The rows come from 6 hidden closed curves, with some noise, and rows from the same curve form a group. Each curve winds through 6 dimensions. The rows are also pushed far along 4 directions, which tell nothing about the answers.
Known rows, each followed by its group:
[  8   4  -5  -2 -30  -5 -43 -11  -1 -36  -3  -1 -13  -7  16 -20  35]
(2)
[ -3  44  -3  25  -7  -7   3   2  36 -66 -12   4 -14 -12  14  -3  20]
(0)
[ -3   2 -38  21 -27 -22 -46 -29   6 -35 -50  18  14  14  36 -14  27]
(5)
[-13 -74  -5 -17  12 -12 -27 -21 -54  15  -7   2   9  42  10 -23   9]
(5)
[  4  18 -29  -7  29  16   4 -35  22  37  -2   7  24   8   3  14  -4]
(2)
[ 14   5 -17 -32  43  30  57  22 -16  41  22 -14  12  12   1  25 -16]
(1)
[  0  14  11 -10 -25  -3  -6  22   2 -18  12  -6 -40 -27   9   7  11]
(2)
[-20 -29  15  -2  33  15  36 -15   4  39  26  26  11 -26 -27  22 -21]
(3)
[  7  43  21  -9 -10   6   9  14  20  13  14  -8  -2 -22  -5  20 -26]
(5)
[ 15  17   6  -7   7   2  49   2  33  12  22   3 -10 -34  -9  17 -25]
(3)
[ -3  31  -8  33   6   3 -12 -27  50 -18 -15  13  37 -13 -10  -8  -1]
(3)
[ 19  26 -23  18  -4  -4  11 -10  34   6 -17   6 -14 -25   1   0  -3]
(1)
[  8   1  28 -12 -12   2  22  63 -65   1 -12 -11 -48   7   3  18 -12]
(3)
[ 14 -17   3 -30  20  15  38  28 -31  15  26 -16 -39   2  -2   4   1]
(3)
[  2 -19  10  20 -21 -18  -5  -9  -6 -36 -15  20 -20 -12  -1 -15  12]
(0)
[ 16  37  21  10 -43  -9  -5  29  13 -73 -13   1  -3 -23  16  -5   0]
(4)
[ -7 -19  45 -14  -8  -3  32  57 -53   5  18 -11 -45   3 -16  16 -15]
(4)
[ -5  33 -19   3  31  15  23   9  21  -9   8 -12 -13   7   3   8  17]
(5)
[ -1   2 -14 -12  41  30   5 -28  14  33  12  11  -2 -20  -7  11  -1]
(0)
[-12  12 -41 -10  47  12   3 -33  13  26   2  -5  21  28  16   4   8]
(5)
[  3   2 -46 -11  39  19  26 -21  20  -6   6   8  31   3  20   7  17]
(4)
[-13 -21 -20 -15  36  17  14   1 -17  -4  14   0 -31   0  12   0  27]
(4)
[-11 -37  20 -19 -22 -17 -13   6 -32  -9   7   3 -11   0  12  -3  -4]
(2)
[-20   4 -10 -14  10   1  -8   3   5   2   6  -9   9  13  16  12   5]
(2)
[ -4  40 -26  19  -1   0  26  23  31 -18 -18   7 -24 -21  12  27  10]
(5)
[  5 -21  12  22 -13 -20 -32 -56  17   5 -19  18  61  13 -14 -26 -23]
(2)
[ 16  14   1 -24  14  21  59  44 -13  20  29 -14  -7 -14  -6  22 -12]
(1)
[-19 -26 -34 -31  61  32  -4 -38  -4  33  24   4  12   9  12   7  16]
(0)
[ 13  31 -17  12 -24 -10 -33 -12  34 -40 -26  -4   9   0  21 -13  11]
(1)
[ -3  10 -44 -14  48  27 -18 -38  11  35   3  -9  31  29  10  -2  19]
(5)
[ -3 -48  31 -24 -10 -18 -10  11 -51   8   8 -12 -27  20   2 -16 -19]
(0)
[ -4  -7  -1 -17  -9   7  15  62 -52 -14  -3 -11 -55   3  17  20  23]
(5)
[-12 -40  15 -19  -1  -6  22   4 -25  29  14  14  -5  -6  -4  21 -17]
(1)
[ -9  28 -10  14 -28  -9 -19  21  -8 -33 -33  10  -5  -5  27  12  15]
(3)
[  6 -12  -1 -12  16   5 -16 -10 -10  29   3 -16 -16  18  -6 -12  -5]
(2)
[  9 -46  33  -7 -26 -20 -17  -8 -30 -35   5   3  14   7   1 -38  -8]
(3)
[ -7 -14 -18  -6   8   8   5  37 -50 -25  -5  -6 -61   7  20  -1  46]
(3)
[ -5  -3  23  10 -47 -31  -3  19 -11 -14 -12  12 -24 -21   5   7  -9]
(4)
[-17 -14 -16  17  15  -7  -2 -13  -5  -7  -6   0   9  34  -3 -10  25]
(4)
[-14   6 -15 -28  46  29  45  40 -40  26  10 -12 -13  31  12  42   6]
(0)
[  6 -19  26   4 -63 -31 -43   8 -29 -27 -29  11  -6  -8  16 -11  -8]
(5)
[ -7 -19  22   5   9   1  23   2  -2  22  16   2  20  12 -29   8 -15]
(1)
[-18   2 -52   5  16  -1   1  -4 -10 -31 -19   3  27  44  37   5  47]
(1)
[ -1 -54  -5   0  -7 -17 -27 -31 -33 -16 -12   7  45  43   9 -35  15]
(1)
[-11  17 -20  14 -31 -19   5  36 -14 -35 -24   5 -37  -2  29  17  30]
(0)
[ 18 -25  12  -9  25  19   8 -20   5  52  28 -12  29   5 -40 -17 -21]
(1)
[-11  51 -11  -1  11  13  13   9  39  -2   3   5  -5 -31  11  34  -7]
(4)
[-15  26 -21   4  24   7 -10 -32  40   1  -2   1  42  15  10   7  -2]
(0)
[-14  53  10  24 -11   5  18  23  28   4 -15  19   4 -34  -8  44 -20]
(3)
[-11  51  -8  17   8   1  29  27  23  14 -11  -1 -37 -16  -2  35  -5]
(4)
[-16  16 -23  25  10  -6 -30 -50  47  -2 -17  14  35   4   3  -8   6]
(4)
[-17 -44  -8 -19  27   4 -23 -54  16  41  26   3  35   7  -8 -11  -8]
(2)
[ -1 -45  44  -9 -15   0   8   3 -33   7  17  21  -3 -20 -21   5 -14]
(0)
[-10   5 -34  13  11   0   5 -20  16  25  -9  10  36  11   2  11  11]
(1)
[  3 -44  20 -22  -5   8 -31 -10 -31  -3  32  -9  -8   2 -10 -27  24]
(2)
[ -8  -1 -45 -11  10  15 -17   5 -23 -17 -18   2   1  22  36  11  44]
(5)
[ -8  37  -3  25 -32 -17  12  15  38 -28  -5  11 -25 -39   5  14  11]
(4)
[  4   6  -5   1 -17  -8 -10  -4   1   9 -21  11   0  -9  11  13 -12]
(5)
[  7  18  28  14 -23 -11  25  24  -1 -14 -17  18 -18 -34  -3  16 -33]
(3)
[ 16 -20   0  -7   2  -3   2   0 -15 -18   6 -11 -16  11   2 -27  13]
(3)
[-10   0   9 -22 -13   2   4  65 -73 -33 -11 -16 -40  31  31  17  24]
(0)
[  7   9  47  16 -55 -24 -18  18  16  -1  -4   3 -13 -45 -21  -5 -39]
(2)
[ 27   3  11   7 -38 -26  -5  -7   7 -40 -23   8   2 -12  14 -20 -15]
(1)
[ -7 -43  -3  -3 -14 -21 -31 -14 -41 -12 -20  10 -17  12  20 -21  12]
(4)
[-18   6   0  -4  -6  12 -16  53 -57 -14 -18  -7 -30  14  16  15  26]
(3)
[ -6 -47   6 -22  26   2 -13 -39 -25  17   7  11   8  13   4 -13 -11]
(0)
[ 11  33   8  11 -29  -2   3  26   7  -3  -9   3 -28 -37  -2  13  -6]
(2)
[-19 -15 -17 -12  35  13  12 -23   9  18  17   6  45  19   0  11   3]
(4)
[-10 -31   6  -1   5 -15   1 -22  -5  20  -4  10  21  14  -2   0 -24]
(5)
[-14 -28 -28  -8  34  18  15 -10 -29   7   1  16  -6  13  11  11  31]
(0)
[ -4 -10  16  19 -40 -35 -48 -54  49 -24  -4  19  29 -24  -2 -27 -13]
(2)
[ 17 -55  -6 -20  39  10  21 -47  -2  34  27   5  31   5 -17 -25 -17]
(1)

New rows, each followed by its group:
[-12  38  -8  -4  11  14   8   3  32   8   5   4   4 -25   7  29 -10]
(4)
[ 15   0   5 -23  17  17  43  12  10  56  28  -2 -19 -37 -18  25 -32]
(1)
[  0 -37 -24 -21  41  18  28   3 -35   6  14  -4 -23  15   9  -5  24]
(4)
[ -3  29  -8  -1  33   5  19 -12  28  -6  -1  -6  -9   7   9   6 -15]
(0)
[ -6 -18  31 -20 -17  -2  17  31 -25  -2  23  -4  13   3  -6  15 -13]
(1)
[ -2  47   8 -26  40  47  40  42  -5  19  23  -9 -18 -14  -2  49 -10]
(0)
[ -7 -15  -7  20 -30 -30 -35 -33  -1 -66 -25  19  25  20  27 -27  29]
(2)
[-12   3 -36 -13  13   6  26  18 -12   5  -4   5 -28  -3  27  29  23]
(1)
[-15  -7 -10  -1   4   4  22  15 -15  35   8   3  16   8  -9  24   6]
(1)
[  1 -20  31  42 -47 -32 -58 -31  -3 -35 -38  21  16   1 -14 -38   0]
(3)
[ 17  34  13  26 -32 -13  16   4  46   2  -3   3  22 -26 -24   6 -22]
(4)
[ -6  13 -34   3  12  15 -16 -24  22 -22  -3  10  27   4  16   3  35]
(5)
[ 16 -13  -9 -21  -5   4  15  50 -62 -39 -10 -13 -44  15  31  -4  26]
(4)
[ -1  20   1  23 -32  -9 -17  16  11 -23 -12   0  -8  -9  -3   0  19]
(0)
[  5 -10  16 -26  17  27   6  16 -29  29  20  -2 -38 -22 -10  13  -6]
(0)
[ -8 -37 -37 -18  48  20  25 -19 -23  69  15   2  24  24  -7  11   6]
(1)
[  0  -6  30   8 -25 -18   6  23 -18 -45  -4   7 -43 -17   3  -8   0]
(4)
[ 14  -7  16  15 -12 -16  19 -25  33  -2   7  15  -3 -27 -19  -7 -18]
(3)
[-16  36 -41  37   1 -13   1   4  17 -48 -33   1  -7  28  25   2  44]
(4)
[ -6   8   4  32 -15 -28  -7 -19  34 -33 -13   1  21  16  -5 -19   2]
(0)
[ -4 -70   7  -3 -29 -27 -41 -31 -30 -16  -4  15  -3   3   6 -36  16]
(1)
[ -9  17 -30  12  26  16   7 -26  15 -18 -18  24  22   4  14  16  23]
(0)
[  8  -8  53 -11 -20   8  14   4   1   4  41   7  18 -30 -33   7 -18]
(2)
[ -2  27  33  -5 -13   1  16  15  22 -22   8  14 -21 -51   5  22 -31]
(4)
[ -2  43  23  -9  29  17  52  16  29  -8  21   4 -20 -30  -2  32 -31]
(0)
[-10  20 -36  37 -12 -17 -14 -29  47 -25 -28  21   2 -13  12  -1  27]
(1)
[ 11   5 -42  16  13  -7 -22 -55  38 -19 -32   9  20  13  21 -21  10]
(1)
[  2   7 -44  -4  40  28 -22 -40  22  28   1  -5  24  15   2  -6  24]
(5)
[ -5  18   6  -5 -13   1  36  62 -16 -13  -1  -4 -53 -20  10  34   3]
(5)
[  2  24  34 -20  -6  28  19  63 -33 -14  20  -9 -44 -26  -4  29   5]
(0)
[-13 -13 -16 -12  42  19  -6 -57  32  26  21  16  27 -12  -1   2  -4]
(0)
[ -8 -23 -26 -12  34  17   6 -28 -18  -2  12  11  35  30   9  -1  33]
(2)
[  0 -55  -4 -14  23  12 -37 -38 -34  39   4   0   8  21 -12 -26   8]
(0)
[ -1 -20  51  -5 -12   1  19  23  -8  23  38 -10   8  -9 -42   3 -27]
(4)
[ 19 -14  17 -18  17  20  24   3  -1  45  35 -15  23  -4 -35  -6 -25]
(1)
[  2 -36  32  -2 -34 -24 -39 -22 -24 -19 -12  14  -4  -5   6 -25 -13]
(0)
[  3  33  30  23 -40 -15   3  20  32 -42   1   1   9 -23 -12   1  -9]
(4)
[ -8  20 -12   8 -32 -15  -8  33 -19 -48 -22  -2 -25  16  29  12  40]
(3)
[  3  30 -23  -9  29  23  73  31  12  26  23  -2   4 -14  -3  38  -1]
(1)
[ 12   6   2  -5 -18  -5 -13  13 -12  -7  -2 -15  -6  14   6  -5   8]
(3)
[  3  34  -9   7 -21  -7   0  20 -10 -62 -19  -1 -12  16  31   6  33]
(2)
[ -9 -55 -11 -15   5  -8 -35 -21 -45  20  -7  -3   2  34  11 -21  15]
(0)
[-16 -13 -49 -12  36   6  -8  11 -40  12 -26 -15 -19  47  32   0  27]
(2)
[ -5 -27   3   7  16  -2   2 -40  25  -5  14  19   4 -20 -12 -17  -1]
(4)
[ -3 -14 -15 -11 -15  -8 -18  20 -44   0 -26  -1 -21  20  28   6  10]
(5)
[ -1  11 -27   3   0   2 -30 -17  11 -10 -18   1  21  10  21  -6  15]
(4)
[  7  58  32  25 -26   2  16  22  45 -38   4   8 -10 -47 -14  18 -10]
(0)
[  4   3  40  16 -59 -23 -10  24   6 -19   1   5 -24 -38 -18  -1  -9]
(1)
[ -5  22   5   1   7  20  20  19  13  12  17   2  -4 -21 -16  27   3]
(0)
[ -5 -12  39 -16 -16  -9  21  58 -49  -6  12 -22 -30  20  -4  11 -12]
(0)
[-20  27 -10 -11  21  17  14  39 -18  23   2 -15 -36   9   9  34   7]
(4)
[ -4 -26  -1   8  -5 -12 -16 -46  25 -27   7  19  44  -7   1 -28   3]
(3)
[-15  20  -3  -7  -7  -2 -12   3  12 -23   1   1  -2  -7  23  10   7]
(0)
[  1 -28  26 -17 -24  -3 -16  -4 -18  18   7  11  18 -12  -5   8 -21]
(5)
[ 12   9  49  -5  -1  11  14 -20  43  32  45   3  22 -42 -45   4 -45]
(5)
[ 12  60 -22  35  -4  -2  21  13  39  -8 -27  -2  -9  -8  -5  13   5]
(1)
[-14  42 -33  29 -24 -12 -15  -3  40 -66 -20  12   7  -9  29   2  44]
(3)
[ 14 -15  20   4 -37 -22  -4 -32  34  -4   7  22  22 -43  -9 -10 -30]
(1)
[ 28 -16  17 -29  -6   4  30  31 -33  -1  16 -12 -20 -10   2  -5 -18]
(1)
[ -5   7  12  12 -31 -23 -53 -23  19 -40 -13  -1  21   7  12 -27   2]
(0)
[  7  38 -10  40 -48 -23 -34  17  14 -45 -40  -7 -20   3   9 -13  28]
(0)
[-24 -21 -56 -17  48  16  25  -5 -18  31  -1   7 -12  24  24  29  31]
(1)
[ 13  10  39   5 -22   8   5  -7  37   5  22  12  20 -46 -33  10 -27]
(5)
[ -5  44 -24  17 -29 -29   1  29   6 -45 -39  -2 -35   5  42  12  15]
(0)
[ 17  34 -30  13  -6  -5  -4   4   4 -62 -42   4   1  13  39  -8  19]
(4)
[  1  39 -45   1  50  35  21  -8  24  21  -6   4 -21 -12   6  24  19]
(0)
[ -9 -11 -54   8  26  -5   0 -42   8   2 -20  16   8  23  23  -1  32]
(3)
[  8  39 -22  12  34  16  35  -3  36  -2   0  -5  12   6  -3   9   1]
(3)
[ -2  60 -19  40 -26 -20   0  27  35 -60 -33 -10 -20   7  16   0  29]
(0)
[  8  32 -61  15  45  18   5 -34  39   6 -23   4   9   0  16  -6  14]
(3)
[-15 -50  14 -17  15  -2 -34 -55   6  18  25   6  41   7  -9 -23 -12]
(0)
[-11  -6   6 -19   0  12  27  40 -35  14  16   3 -11 -13   3  29  -1]
(2)
[-12  29 -35  -6  26  12  44  17  11 -17   3   8 -24  -8  26  32  23]
(5)
[ -7  24  31  -6   6  22  22  37  -3  22  16  -2   3 -23 -21  29 -28]
(3)
[ -1  17  43  31 -34 -27  24  15  22 -17  -3   8  -5 -18 -27   6 -25]
(4)
[ -8 -35  -2  19 -11 -36 -18 -45  21  -3  -8  10  14  11  -4 -30  -6]
(0)
[ -4 -41 -28 -15  19   7  -4 -15 -33  40   3   0  20  25   3  -6  14]
(1)
[ -8  43 -33  22   5  -2  22  11  44  -6 -19   5 -19 -18  13  26   8]
(5)
[ -2  -6  31   7 -20  -9  30   1  15  47  19  15  34 -27 -35  21 -41]
(1)
[  7  18  23  13 -18   1  19   0  41   2   5  19  15 -40 -22  22 -27]
(5)
[ 19 -24   8 -25   5   4  19   9 -32  11  10  -7  13  12   0  -6 -16]
(1)
[ 11  32   0   1  -6   8  43  30  16   3  16  -5   5 -23 -10  17  -8]
(1)
[  3  34 -18  -9   3  26  22  50 -10 -11  -1  -6 -32 -11  15  38  26]
(5)
[ 15 -13   4   0  21  14   7 -30  30  49  22  -2  14 -17 -36 -10 -21]
(1)
[-13  22 -23 -14  37  27  64  50 -20  19  12  -3 -53  -6   9  52  20]
(3)
[ -5  -3  23 -20 -14   6 -15  38 -52 -22  -1 -10 -15  16  16   7   9]
(0)
